The rows come from 5 hidden closed curves, with some noise, and rows from the same curve form a group. Each curve winds through 8 dimensions. The rows are also pushed far along 5 directions, which tell nothing about the answers.
(in the rows, 128 means zero)
Known rows, each followed by its group:
[125 106 118 113 146 109 108 112 165 107 179 100  90 135 156 142 120  56
 121 111 157 102 108 124 136]	L
[113 137 169 153 141 165  72 104 137 113  93 155 155 135 121 155 143 164
 103 119  91 205 209 140 163]	G
[134  76  97  96 157 170 140 187 119 129 102 145 147 189 104  68 132 169
 110 148 128  86 142 142 141]	A
[107  88  82  98 165 159 169 166 149 134 137  94 121 178 111  92 109 155
 104 121 170  53 114 135 146]	L
[137 120 154 129 141 143  95 132 167 136 112 148 125 134 101 147 149 155
 121 136 116 193 189 160 149]	S
[125 144 107 207  95  98 149 123  90  90 120 136 119 120 165 108 144 127
 134  99 141 115 144 137  81]	N
[158 127 114 147 101  91 145 138 104 124 131 140 102 128 150  96 145 116
 159 108 133  96 113 126  87]	G
[103 140 132 119 108  81 113  99 137 148 178 104  75 106 158 168 119  52
 129 106 182 107  83 136  97]	L
[115 173 128 183 148 123  77 109  86 119 120 140 141 126 154 141 154 137
 130  87 117 140 155 120  96]	G
[145 129 129 128  63 113 193 121 103 130  87 166 168 116 109 106 147 138
 141 164  92 127 110 143 101]	N
[146 183  98 120 107 106 202  94  81 167  92 129 133  99 126 111 139 153
 111 153 129 142  77 149  78]	S
[132 154 104 145 147 123 143  97 137 153 131 111 117 108 126 153 126 120
 122 108 120 136 107 125 117]	S
[122 122 144 120 149 139  81 121 157 113 168 102 119 134 132 144 126 108
 152  86 117 129 129  87 163]	A
[154  43 106  94  65 108 195 148 178  93 127 141 132 128  91 108 121  73
 141 183 104 115 106 158 136]	S
[135  83 140 137  58  93 156 158 150 146 132 171 114 122 126 137 113 106
 138 148 152 118 139 136 125]	G
[129 114 120 182  94 149 143 166  88 135  95 188 152 137 136 104 134 169
 126 121 124 145 157 140 117]	N
[108 161 105  87 212 163 107  81  93 120 102  80 111 142 151 102 111 138
  77 123 129 127 104 146 128]	S
[106 108 119 123 138 131 121 137 147 109 150 102 125 143 121 136 120 111
 123 122 143  95 127 117 136]	G
[164 116 131 107  95 124 162 123 119 143  82 174 141 109 113 105 145 137
 142 165  80 184 118 167 117]	G
[106 133 119 120 122 129 140 116 115 126  87 123 139 140 119 105 133 164
 126 114 114 116 139 136 115]	A
[153 220 121 163 132 134 179  72  53 142 103 134 155  84 163 122 131 150
 104 146 112 169  81 117 102]	L
[135 109  97  99  95 100 162 106 132 115 147 129 123 102 137 124 125  50
 113 164 135 144  69 153 107]	L
[125 197 106 169 111 142 169  79  35 124  97 156 161 108 164  99 168 135
 108 117 113 170  76 153  73]	A
[ 97 116 159  95 148 215  96 106 135 131  48 155 178 139  74 132 142 193
  86 156  61 251 189 186 173]	A
[123 131 141 138 119 125 105 119 126 146 131 125  89 138 127 134 143 134
 143  85 135 137 139 133 120]	S
[112 141 154 143 144 140  83 122 124 154  75 149 129 114 128 149  99 180
 118 117 107 174 190 132 144]	N
[147 106 108 120 121 120 135 168  94 130 142 140 119 156 153  86 113 126
 136 122 153  58 109  87 125]	G
[146 150 113 119 215 166 141 156 106 162 117 122 131 160 140 101 112 177
  92 146 152  84 122 139 137]	A
[128  73  98 123 162 122  81 171 154 106 204  81  53 174 152 114 101  89
 135  77 195  50 128  82 148]	G
[136 165 127 159 136 125 136 138  76 101 120 133 157 143 158  90 147 166
 129 127 139 103 141 109 111]	L
[124 140 128 132  97 137 136  89 110 130 119 130 133 106 116 143 148 107
 134 116  95 177  96 139 114]	N
[145 163 176 184  89  93 113 110 146 155 142 179 141  96 136 189 164 106
 135 130 127 176 157 136 111]	G
[105 154 160  79 226 165  64  95 147 165 130  94 106 145 138 161 108 131
  99 108 131 124 128 138 161]	N
[135 116 123 150  99  88 131 126 143 128 133 126  83 111 129 137 127 111
 147 110 142 132 137 144 104]	G
[102 187 145 165 201 134 103 109 108 135 115  76  98 148 157 136 106 191
 107  83 162  68 170 113 122]	A
[110 111 119  95 151 154 140 144 120 116 114  99 139 159 107 103 110 151
 108 151 132  82 123 130 143]	A
[123  81 140  88  72 121 161 155 157 103 124 154 164 145  92 107 156 118
 143 172 121 126 127 162 132]	L
[117 138 137 116 177 143  51  93 162 129 118 112 126 104 108 178 130 114
 119 123  85 208 161 149 141]	G
[110 138 131 200 120  85 115 132 136 113 131 115  91 140 163 137 123 147
 142  65 165  65 181 107 104]	A
[125  86 153 171  65 105 131 173 160 130 131 170 120 142 120 141 129 142
 144 120 151 113 193 123 137]	G
[111 111 174  66 124 167 135 104 180 155  87 141 160 134  81 151 125 157
 116 156  87 169 150 146 184]	S
[117 176 169 144 112 122  66  88 118 142 146 142 138  97 131 178 168 104
 154  93 104 196 125 117 118]	A
[107 123 100  79 114 115 163 110 125 137 132 103 115 119 119 120 129  96
 112 146 152 120  68 166  97]	L
[113 101 126  71 115  96  73  96 177 128 184  90  83  81 120 180 105  22
 153 119 125 173  79 118 138]	N
[165 124 146 124 128 118 105 130 167 146 134 154 135  97 107 165 132 110
 142 159  96 194 146 133 145]	L
[150 145 124 154 126 179 164 151  96 147  95 165 173 127 104 106 150 192
 128 143  96 183 131 143 136]	S
[101 176 143 121 141 150 100 117  88 139 108 124 154 110 119 135 132 173
 117 139 122 179 136 130 125]	L
[155 174 125 214 107 102 159 128  96 106 152 140 134 144 155 117 181 149
 133 101 157  90 150 105  89]	G
[106  87 163 122 142 187 128 159 182 110 107 145 176 183  85 119 160 184
 130 129 106 129 192 163 180]	N
[119  62 103  99  93 152 171 171 144 120 139 129 139 162  98  95 122 119
 139 133 135  80  96 130 146]	N
[ 89 197 119 116 200 146  89  84  75 132 112  58 107 127 142 134 106 159
  92 106 140 111 117 116 108]	A
[121 181 125 195 129 121 113 103  89 105 116 108 124 123 143 123 154 170
 146  74 118 135 154 108  95]	N
[ 76 186 128 128 220 149  78  94  95 145 131  78  92 144 174 137 119 147
  87  82 179  99 124 150 109]	L
[133 132 137  78 168 169 148 135 142 139 110 101 143 135 100 115 105 179
 118 158 115 133 129 124 169]	S
[127 121 137 142  68 135 121 137 112 132 130 175 163 108 108 139 160 123
 157 126  96 191 120 123 123]	N
[121  90 141 164  77 147 137 155 148 102 127 153 155 159  97 122 166 148
 158 102 104 125 165 122 138]	N
[123 144 136 113 134 136 150 120 108 155  90 136 122 139 137 110 115 171
 104 135 141 120 135 143 124]	S
[120 163 127 137 192 188  98 135  72 134  99 130 134 160 146  93 139 194
 103 107 130 145 148 134 136]	S
[102 132  81 157 132 141 158 183  70 113 116 125 165 157 128  80 132 172
 117 134 156  59 117 127  92]	L
[147 142 109  72 134 153 176  86 122 149 119 120 156  77 106 145 105  82
 105 196  83 191  39 145 137]	L
[154 111 131 167  52  99 149 137 136  98 163 164 151 114 127 127 168  87
 180 112 108 139 116  98 118]	A
[153  92 154  52 160 165 123 150 177 163 144 148 141 125 111 139 101 110
 120 183 114 161 110 135 192]	L
[125 220 122 182  96  88 121  79  36 153 111 127 117  80 167 141 137 139
 142  87 126 144  95  94  59]	N
[112 135 161 155 135 154  76 148 113 153 103 153 136 142 127 140 120 185
 140  89 116 138 183  97 150]	N
[100 191 168 161 164 137  61  64 148 100 116  97 134 128 121 172 169 161
 120  82 101 184 202 131 133]	S
[127  81 165 103  94 131 138 130 204 140 112 153 147 145  86 150 131 134
 145 132  94 127 170 125 174]	S
[149 183 113 154 185 163 138 117  89 128  96 122 158 129 130 108 138 197
 112 129 104 152 145 123 127]	S
[114 172 113 107 207 131 100  86  94 135 152  77  82 129 177 125 119  93
 111  94 154  95  72 140 104]	G
[147  74 114 121  92 138 152 153 146 120 106 166 137 126 100 116 125 124
 117 171 111 170 144 155 139]	A
[103 147 107 167 139  93 107 126 108 129 136  98  96 127 158 145  94 128
 107  99 176  71 144  94 102]	G
[151 115  90 105 131 123 167 164  88 153 156 125  95 151 151  90 107 105
 113 144 180  54  60 118 108]	A
[138  54 143  71  83 131 128 129 170 108 132 149 125 136 103 120 131  69
 140 158  96 151 115 150 153]	S
[133  69  93 112  97 103 151 172 118 138 103 158 125 130 138 100  80 110
 123 157 136  79 118 124 117]	N
[148 114 147 153  92  76 117 143 193 137 169 146 132 109 107 187 140  85
 151 143 136 127 153 109 129]	G
[103 174 159 192  63  80 113  67 116 104 136 138 122 100 148 170 175  93
 138  91 130 165 146 137  80]	S
[127 111 113 145  71 138 174 136 107 119 119 149 151 133 110 108 156 126
 141 128 109 134 103 136 108]	N
[ 86 124 151  94 165 174  89 124 146 146  82 132 164 143  94 139 126 181
 114 125  99 163 168 155 159]	A
[160 123 154  74  82 113 171  92 152 134 142 137 141  77 125 152 101  59
 134 197  97 171  66 119 156]	L
[124 193 115 132 165 139 121  68  76 129 120 106 124 119 164 116 147 128
 119  88 113 142  87 123 100]	A
[ 89 119 159 150 128 179 104 151 141 107  76 159 198 147  78 135 155 205
 118 145  89 187 216 167 152]	L

New rows, each followed by its group:
[ 99 134 153  94 184 130  48 119 176 152 158  71  92 125 102 183 111 117
 139 101 135 131 143 120 150]	L
[104 124 120  91 196 184  90 132 102 171 105 116 108 135 146 124  69 156
  88 121 138 138 119 131 160]	N
[130 150  70 151 140 108 158 115  82 117 139 101 118 101 165 120  94  91
 100 141 149  97  74 114  92]	L
[149 145 131 141 125 116 125 131 109 113 150 129 132 116 157 121 118 122
 133 132 135 120 121  84 134]	L
[102 110 133  89 124  93 110 109 188 125 189  63  80 129 120 165 112  65
 142 103 165  80 102 104 138]	S
[153 139  85 190 132 144 175 160 101 115 122 138 167 149 117  98 157 173
 131 117 119  96 136 113 106]	L
[145 148 146 131  97  97 116  96 138 142 164 131 110  77 143 175 114  77
 137 132 131 179 103  94 136]	L
[151 164 131 240  98  87 139 142  97 105 169 149 103 140 180 119 180 124
 159  71 176  87 148 117  75]	N
[147 161 179 129 125  99  72  58 173 109 144 120 114  86 131 188 154  81
 146 120  90 211 157 129 138]	L
[ 99 191 124 150 165 163 112 108  72 121  70 104 165 132 107 117 142 223
 109 114 101 149 164 127 110]	A
[140 121  83 104 126 121 184 110 138 158 130 119 128 110 118 134 111  96
 112 149 129 117  64 137 114]	S
[142  86  72 124 105 109 199 188  99 143  94 154 130 148 133  72  88 156
 104 169 165  50 117 130 104]	G
[129  72 155 116  78 134 125 176 170 119 124 149 155 152  85 123 127 154
 171 129 101 107 167  99 169]	N
[ 87 132 152 177  99  99  49 108 150 102 128 130 121 116 125 175 150 120
 155  68 112 159 196 118 113]	A
[118 138 141 165 136 175 120 121 121 113  86 161 176 126 114 133 153 175
 111 130  86 213 181 157 144]	A
[119 194 115 102 180 180 178  95  60 162  87 130 167 128 149 103 122 171
  61 171 135 138  74 159 119]	G
[125  96 126 144 156 131  91 160 182 123 168 116 106 153 123 149 126 118
 134 103 151 107 166 120 153]	S
[133 147 103 142  99 127 162 106  72 127  95 158 146 107 148 113 129 119
  91 159 123 166 105 148  95]	G
[130 121  98 128 111 148 163 169  90 124 114 152 182 129 103 100 141 149
 127 170 114 126 101 136 111]	L
[103  86 175 117 122 124 102 154 188 116 133 120 130 144 108 155 104 133
 140 140 134  95 184 128 168]	L
[156 161  92  72 174 127 136  81  76 150 142 100  80 113 180 108  87  80
  78 148 155 125  42 112 117]	G
[115 161 127 176 123 143 129 108  83 111 125 142 145 143 159 113 166 137
 125  87 123 130 128 129 104]	A
[ 95 104 134  72 188 192 128 156 158 164 107 122 135 164 104 119 104 182
  88 147 148 126 143 166 177]	L
[141 118 141 135  75  93 147 159 131 155 131 173 138 111 114 141 144 121
 152 158 138 139 128 150 104]	L
[146 143 119  94 117 102 154  96 137 158 112 120 117  81 111 153 104 111
 115 174 118 168  96 141 117]	G
[119 105 124 156  96  96 143 156 152 120 125 134 128 133 123 128 120 135
 148 118 140  85 158 119 119]	A
[112 140 129 100 152 146 138 135 117 130 103 106 138 134 127 109  93 180
 106 149 144 114 140 114 151]	L
[147 102 119 189  82  80 107 168 166 115 177 153 136 118 107 162 172  90
 174 111 129 132 160 115  99]	G
[130 167 125 146 192 172 140 131 103 127 124 108 135 171 145 103 132 195
  81 120 159  92 150 109 146]	G
[132 132  99 125 133 122 122 129 119 144 162 113  89 111 136 137 117  99
 113 125 161 152  94 127 112]	G
[ 98  49 137  90  86 113 119 159 193 107 151 127 128 130  98 151 105  71
 135 158 136 111 138 144 155]	L
[145 101 166 125 128  97  96 145 202 135 174 130 111 142 127 173 113  94
 136 131 152  80 172  83 169]	G
[107 112 109 142 163 121 117 130 153  89 146  72  90 155 136 122 118 126
 116 103 160  72 151 132 122]	S
[137 102 126 144 115 161 170 171 136 111 114 149 185 151  99 107 137 164
 134 156 104 103 144 124 149]	L
[141  58 143  80  90 128 132 137 186 102 159 140 139 144 105 123 143  68
 167 134  96 119 110 117 165]	A
[131 164 100 159 116 126 187 104  72 111  78 135 150 109 144  92 136 154
 109 145 112 144 112 159  84]	N
[144  96 100 125  61 130 212 156  87 117 110 156 139 136 116  81 128 128
 108 180 142 111  94 145 106]	A
[130 123 146 212  47 110 135 167 112 109 151 180 146 128 138 124 170 135
 175  96 140 136 159 114 109]	N
[116 158 139 141 154 136 113  80 118 140  91 123 100 121 151 138 123 146
 101 102 123 162 151 153 123]	A
[133 140 110 104 102 122 200 128  81 160  87 144 130 125 136  90 112 156
 102 163 148 105  87 148 103]	S
[104 152 114  84 201 141  75  98 101 148 137  91 106 123 160 142  90  94
  98 116 140 112  87 118 129]	G
[126 133 130 116 183 194  99 153 124 167  87 168 173 138 105 135 125 193
  88 158 106 198 167 151 164]	G
[115  76 124  64  63 129 189 126 145 117 124 141 146 125 102 113 125  80
 112 191 129 138  76 172 133]	S
[135 144  94 208 106 132 166 152  89 100  99 154 177 125 123 110 148 169
 122 134 113 132 154 125  97]	L
[ 95 141 147 111 133  97  91 116 141 133 173  69  77 120 155 160  79 106
 134  98 180  72 117  75 142]	L
[135 143 165 106 159 148 108 115 148 156  97 127 132 132 112 143 110 184
 114 139 113 152 175 115 170]	G
[149  78 126  99  89 136 147 140 160 102 138 156 167 138 102 109 161  90
 158 149  82 141 111 133 146]	A
[ 85  81 124 105 147 150 121 162 142  94 149  86 102 191 130  95 113 138
 118 104 179  41 140 130 147]	S
[139 163  86 140 163  92 145 129 115 160 159 106 110 112 150 145 107 106
 103 139 177  77  88 111  91]	G
[110 160 120 110 171 110 114  94 107 137 133  70  88 130 160 130  92 115
 118  97 151  54  98 104 113]	N
[ 99 167 119 100 225 197  91  84 100 142  90  81 121 140 128 124 105 175
  84 100 103 154 123 135 148]	N
[145 162 122 212  90  81 135 153  97 131 155 164 139 117 152 137 165 127
 161 100 149 102 136 107  77]	A
[131 151 110 174 154 118 124 170 103 141 148 135 133 145 150 117 135 156
 135 105 162  73 134 106 107]	A
[130  85 154 117  43  99 166 109 163 106 116 158 134  97 111 145 132  76
 136 179 108 175 129 168 128]	S
[111 124 122  98 129 121 162 117 135 131 153  98 107 135 138 123 122  90
 123 127 160  78  74 144 119]	N
[140  98 123 105  98 125 139 114 150 119 136 117 102 114  99 130 141  88
 145 134 106 165 100 154 125]	S
[135 106 160 136  64  66 127 129 170 130 134 154 114  92 118 169 124  85
 153 157 132 143 152 143 115]	L
[127  72 136  83 148 121  51 156 181 123 180 105  96 155 108 150 124  75
 149 113 136  99 139 100 153]	A
[115 142 107 221  92  67 121 164  81 128 134 137  90 134 180 116 112 149
 150  61 184  37 162  85  76]	N
[192  83 106 143  70 113 204 181 133 109 116 180 160 149 100  72 168 147
 154 170 112 112 139 134 116]	G
[122 155 111 166  69  85 184 145  76 132 151 129 123 121 158 106 128 131
 141 118 181  54  86  93  81]	L
[104 122 168 167  87  96  90 138 158  86 146 135 136 151 119 140 182 135
 166  92 136 113 194 129 117]	L
[146 171 106 119 136 105 151  96  85 157 173 102  79  92 180 131 101  71
 120 121 171 107  32 102 103]	A
[146  58 131  92 121 121 131 176 169 134 117 146 107 156 117 101 104 129
 146 140 129  84 154 134 154]	G
[125 116 151 134 140 153 125 141 151 116 126 105 116 147 111 131 106 172
 125 125 132 113 171 107 170]	A
[119 174 150 158 140 120  96 132 109 163 116 143 129 115 127 153 142 171
 130 117 138 158 160 140 106]	L
[124 141 146 104 145 161 123 116 143 161 118 135 136 110 113 154 114 151
 106 147 123 194 131 134 163]	L
[131 164  82 158 185 180 141 152  60 116  88 138 179 141 136  82 129 202
  91 145 119 140 139 127 122]	L
[149 103 129 202  99 120 124 146 141  87 146 148 113 141 140 123 158 118
 155  91 123 131 170 126 120]	N
[146 147 104 165  56  92 181 121  81 109 124 136 134  89 125 123 133 111
 130 160 127 146  99 120  83]	A
[151 129 103 154 119 138 126 179  88 126 114 170 173 153 105  98 176 168
 140 138 114 128 145 128  99]	A
[107 203 145 140 119  80  92  53  92 118 144  98 101  89 163 158 156  84
 129 100 143 157  99 138  71]	L
[138 158 170 135 122 162 134  91 127 142 122 158 147 114 138 145 155 134
 129 119 102 192 123 141 150]	A
[160  92 132  43 138 142 137 124 169 138 146 108 106 124 102 124 104  99
 124 172 116 149  93 122 173]	G
[101  73 126  95 169 132  48 153 181 147 130 117 100 140 113 158  86 115
 126 104 127 121 169 119 164]	N
[147 118 125 133 122 124 128 142 143 152  95 179 171 113 103 146 131 138
 117 174  95 171 158 144 128]	G
[128 107  84 141  77 103 168 147 120 122 141 124 141 102 103 133 119  93
 136 152 128 121  88 119 100]	L
[141 143  82 190  86  62 162 137 100 131 142 135  94 108 153 116 142 108
 147 101 163  99 106 130  55]	N
[118 145 117 116 161 141 148 130  96 140  95 107 133 156 135  98 111 175
 113 120 131  61 122 120 122]	N
